The rows of each matrix lie in a flat space through zero, up to rounding. After each matrix: how many dimensions does the smallest such space have?
In the rows, 128 means zero.

[[ 93 145 105  72 119  75 128 105 147 153 147 136 120 123 130]
 [145 102 109 150 121 129  93 141 115 124  98 141 140 139 166]
 [105 109  29  97 122  45  64 137 151 144 120 143 152  69 154]
 [ 72 150  97  49 104  27 134  92 164 171 167 152 113 130 148]
 [119 121 122 104 139 109 130 118 133 129 135 122 115 130 125]
 [ 75 129  45  27 109  24  72  94 148 176 118 156 130 125 174]
 [128  93  64 134 130  72  82 147 142 125 122 138 142  90 156]
 [105 141 137  92 118  94 147 106 140 146 150 137 111 149 136]
 [147 115 151 164 133 148 142 140 123 111 132 124 124 136 128]
 [153 124 144 171 129 176 125 146 111 113 109 124 142 128 124]
 [147  98 120 167 135 118 122 150 132 109 132 128 129 116 140]
 [136 141 143 152 122 156 138 137 124 124 128 127 139 121 116]
 [120 140 152 113 115 130 142 111 124 142 129 139 119 165 142]
 [123 139  69 130 130 125  90 149 136 128 116 121 165  54 102]
 [130 166 154 148 125 174 156 136 128 124 140 116 142 102  82]]

5

[[123 124 140 118 114 116 120 151 143 113 141 127 127 140 132]
 [124 151 131 127 153 166 120 153 122 125 101 117 144 134 104]
 [140 131  93 168 136 139 151  75  98 151 104 126 118  89 142]
 [118 127 168  73 140 128 103 170 150 119 149 136 146 174  97]
 [114 153 136 140 116 149 112 204 148  85 109 102 136 137 125]
 [116 166 139 128 149 179 109 199 134 102  92 103 151 143  98]
 [120 120 151 103 112 109 113 163 152 109 152 130 129 152 128]
 [151 153  75 170 204 199 163  23  53 201  59 130 139  76 100]
 [143 122  98 150 148 134 152  53  94 169 114 138 121  96 133]
 [113 125 151 119  85 102 109 201 169  78 152 116 123 151 145]
 [141 101 104 149 109  92 152  59 114 152 145 143 105  99 161]
 [127 117 126 136 102 103 130 130 138 116 143 128 116 124 149]
 [127 144 118 146 136 151 129 139 121 123 105 116 132 119 124]
 [140 134  89 174 137 143 152  76  96 151  99 124 119  86 142]
 [132 104 142  97 125  98 128 100 133 145 161 149 124 142 127]]

3

[[181 154 101 149 141  86 145 110 145 112  93 119 159  84 147]
 [154 120 116 213 152 162 133 121 108  86  73 127 152 111 149]
 [101 116 142 108 119 143 120 137 123 141 151 132 111 150 117]
 [149 213 108 103 128 104 148 107 141 127 131 122 140 106 144]
 [141 152 119 128 131 117 135 120 133 124 122 125 136 116 135]
 [ 86 162 143 104 117 170 124 132 113 137 160 134 105 161 123]
 [145 133 120 148 135 124 133 123 128 117 110 126 139 115 136]
 [110 121 137 107 120 132 123 134 128 140 147 130 116 142 119]
 [145 108 123 141 133 113 128 128 133 124 114 126 137 115 129]
 [112  86 141 127 124 137 117 140 124 135 136 132 117 143 116]
 [ 93  73 151 131 122 160 110 147 114 136 143 135 107 159 111]
 [119 127 132 122 125 134 126 130 126 132 135 129 123 135 125]
 [159 152 111 140 136 105 139 116 137 117 107 123 147 102 141]
 [ 84 111 150 106 116 161 115 142 115 143 159 135 102 164 113]
 [147 149 117 144 135 123 136 119 129 116 111 125 141 113 139]]

3

[[ 41 149  94 128 163 118  85 110 136  67 150  94 112 181 120]
 [149 179 108 137 140 126  63 163 113 152 127  80 122 134 111]
 [ 94 108  40 153 113 118 156 132 125 170 127 155 133 124 167]
 [128 137 153  73  69 165 121 149 161  93 119 110 157 135 140]
 [163 140 113  69  35 166 154  89 172 141 107 133 161 159  96]
 [118 126 118 165 166  44 162 147 122 118 141 130  73  96 170]
 [ 85  63 156 121 154 162 152 109 157  47  99 145 154 136 165]
 [110 163 132 149  89 147 109  80 148 133 123 127  70 121 101]
 [136 113 125 161 172 122 157 148  78  77 122 117 136 141 131]
 [ 67 152 170  93 141 118  47 133  77  39 134 123 102 117 154]
 [150 127 127 119 107 141  99 123 122 134  85 121 121 111 144]
 [ 94  80 155 110 133 130 145 127 117 123 121  77 122 160 133]
 [112 122 133 157 161  73 154  70 136 102 121 122  62 137 116]
 [181 134 124 135 159  96 136 121 141 117 111 160 137 108 132]
 [120 111 167 140  96 170 165 101 131 154 144 133 116 132  93]]

11

[[143 149 154 143 147 117 133 142 148 107 166 122 121 120 145]
 [149 164 170 140 152  99 118 142 127 101 177 133 125 146 147]
 [154 170 176 139 155  95 112 142 119  99 183 139 127 154 146]
 [143 140 139 122 141 136 117 129 116 126 143 139 132 132 122]
 [147 152 155 141 151 122 131 142 145 107 170 125 122 118 142]
 [117  99  95 136 122 171 164 130 181 139 111 100 116  63 126]
 [133 118 112 117 131 164 130 123 128 141 119 131 130 106 111]
 [142 142 142 129 142 130 123 133 127 120 150 133 128 127 130]
 [148 127 119 116 145 181 128 127 132 138 137 135 130  92 107]
 [107 101  99 126 107 139 141 120 138 144  92 117 127 115 122]
 [166 177 183 143 170 111 119 150 137  92 203 134 123 131 149]
 [122 133 139 139 125 100 131 133 135 117 134 121 124 140 144]
 [121 125 127 132 122 116 130 128 130 127 123 124 127 134 133]
 [120 146 154 132 118  63 106 127  92 115 131 140 134 195 144]
 [145 147 146 122 142 126 111 130 107 122 149 144 133 144 124]]

3

[[157 133 149 123 120 140 102 146 144 113 134 142 164 160 150]
 [133 179  94 117 184 183 177 107 158 134  99 156 102  76 114]
 [149  94 146 110 119 120  77 127 100 145 172 156 161 160 138]
 [123 117 110 123 149 152 147 104  99 151 130 144 107 116 109]
 [120 184 119 149 136 146 181 144 185  91  70  98 110 104 132]
 [140 183 120 152 146 198 199 141 173  90  54 117 115 131 131]
 [102 177  77 147 181 199 240  98 141 129  54 119  55  69  91]
 [146 107 127 104 144 141  98 111 100 156 165 169 142 134 126]
 [144 158 100  99 185 173 141 100 138 153 135 179 118  83 117]
 [113 134 145 151  91  90 129 156 153  95 107  81 132 141 141]
 [134  99 172 130  70  54  54 165 135 107 166 103 177 173 160]
 [142 156 156 144  98 117 119 169 179  81 103 101 160 157 159]
 [164 102 161 107 110 115  55 142 118 132 177 160 185 175 155]
 [160  76 160 116 104 131  69 134  83 141 173 157 175 197 144]
 [150 114 138 109 132 131  91 126 117 141 160 159 155 144 137]]

4

[[241 153  82 160 206  35  47 237 152  56 107 110  47 118 112]
 [153  61 133 136 130 167  37 121 104 102  83  99 118  90 106]
 [ 82 133 113  99 118 111 164 142  90 179 145 124 114 109 151]
 [160 136  99 174 192  75 138 184 180 108 120 150  73 147 109]
 [206 130 118 192 117  87  90 116 139  46 147  92 114 146 126]
 [ 35 167 111  75  87 181 103 161  75  85 124 141 106 116 113]
 [ 47  37 164 138  90 103 145 110 118 171 151 123  98 131 102]
 [237 121 142 184 116 161 110  21 116  84 111  97 193 148 126]
 [152 104  90 180 139  75 118 116  37  82 108 107  50 142  70]
 [ 56 102 179 108  46  85 171  84  82 152 184 118 133 160 110]
 [107  83 145 120 147 124 151 111 108 184 104 144 121 131  97]
 [110  99 124 150  92 141 123  97 107 118 144 101 127 116 142]
 [ 47 118 114  73 114 106  98 193  50 133 121 127  58 102  97]
 [118  90 109 147 146 116 131 148 142 160 131 116 102  99 151]
 [112 106 151 109 126 113 102 126  70 110  97 142  97 151  51]]

8

[[118 138 104 137 161 140 161 134  96 129 113 146 148 108 139]
 [138 116 126 124 120 141 140 124 135 135 126 116 124 121 133]
 [104 126 145 129 116 123 119 126 158 134 138 122  99 138 120]
 [137 124 129  93 138 139 144 129 138 125 124 128 147 123 138]
 [161 120 116 138 108 106 123 119 105 139 113 114 155 136 138]
 [140 141 123 139 106 106 138 150 107 124 117 139 143 129 158]
 [161 140 119 144 123 138 122 133 110 113 124 120 125 113 126]
 [134 124 126 129 119 150 133 128 125 131 112 121 133 125 113]
 [ 96 135 158 138 105 107 110 125 111 124 137 127 121 155 112]
 [129 135 134 125 139 124 113 131 124 118 151 133 128 131 107]
 [113 126 138 124 113 117 124 112 137 151 104 112 137 117 137]
 [146 116 122 128 114 139 120 121 127 133 112 116 143 149 100]
 [148 124  99 147 155 143 125 133 121 128 137 143 130 108 116]
 [108 121 138 123 136 129 113 125 155 131 117 149 108  86 177]
 [139 133 120 138 138 158 126 113 112 107 137 100 116 177  51]]

11

[[140 103 144 141 114 152 125 152 116 126 147 135  87 106 102]
 [103 117 133 183 128 137 167 170 118 146 113 102 157 140 134]
 [144 133 138 140 109 126 132 126 145 167 135 136 120 108 132]
 [141 183 140 160 117 155 176  99 127 168 122 155 153 129 142]
 [114 128 109 117 199 143  97 194 167 122 100 157 126 122 129]
 [152 137 126 155 143 114 134 110 120 141 144 109 130 116 155]
 [125 167 132 176  97 134 175 143 112 128 158 116 169 110 100]
 [152 170 126  99 194 110 143 159 123 141 115 112 111 169 168]
 [116 118 145 127 167 120 112 123 220  82 104 169 168 142 139]
 [126 146 167 168 122 141 128 141  82 128 120 140 133  87  92]
 [147 113 135 122 100 144 158 115 104 120  93 112 142 156 131]
 [135 102 136 155 157 109 116 112 169 140 112 152 149 145 151]
 [ 87 157 120 153 126 130 169 111 168 133 142 149 178 170 146]
 [106 140 108 129 122 116 110 169 142  87 156 145 170 141 119]
 [102 134 132 142 129 155 100 168 139  92 131 151 146 119 153]]

13

[[149 136 141 124 153 127 124 113 127 148 132 143  87 106 121]
 [136 194 120 199 165 126 146 134 141 110 171 128 114  61  80]
 [141 120 188  87 146 138  59 119 168 137 131 148 104 119 167]
 [124 199  87 209 151 111 183 148 117  81 149  91 151 102  52]
 [153 165 146 151 172 133 125 118 137 144 158 151  75  67 105]
 [127 126 138 111 133 175 137 159 113 156 166 171 106  77 126]
 [124 146  59 183 125 137 222 140  70 149 154 139 116  86  72]
 [113 134 119 148 118 159 140 152 126 137 169 155 135  80 128]
 [127 141 168 117 137 113  70 126 175  90 115 103 151 154 146]
 [148 110 137  81 144 156 149 137  90 170 129 160  78 114 119]
 [132 171 131 149 158 166 154 169 115 129 180 153 109  57  85]
 [143 128 148  91 151 171 139 155 103 160 153 168  84  86 115]
 [ 87 114 104 151  75 106 116 135 151  78 109  84 218 185 153]
 [106  61 119 102  67  77  86  80 154 114  57  86 185 238 201]
 [121  80 167  52 105 126  72 128 146 119  85 115 153 201 181]]

5

[[140 123 150 102 133  97 106 166 161 155 141 102 103 117  99]
 [123  97 141  33 134 157 119 161 136 110 122 108 141 141 168]
 [150 141 186 112 168 147 121 127 116 153 146 121 132 136 139]
 [102  33 112 135 100 166 156 119 143 144  67 172 141 122 145]
 [133 134 168 100 123 140 114 153 123 119 141  95 115 140 131]
 [ 97 157 147 166 140 236 186  99 131 127 126  89 168 152 153]
 [106 119 121 156 114 186 165 112 133 103 105 130 152 147 118]
 [166 161 127 119 153  99 112 171  93 121 159 138 101 142 104]
 [161 136 116 143 123 131 133  93 121 105 131 128 123 130 129]
 [155 110 153 144 119 127 103 121 105 162 129 148 159 138 165]
 [141 122 146  67 141 126 105 159 131 129 158 136 168 143 139]
 [102 108 121 172  95  89 130 138 128 148 136 148  94 100 100]
 [103 141 132 141 115 168 152 101 123 159 168  94 150 108 205]
 [117 141 136 122 140 152 147 142 130 138 143 100 108 122 137]
 [ 99 168 139 145 131 153 118 104 129 165 139 100 205 137 196]]

11
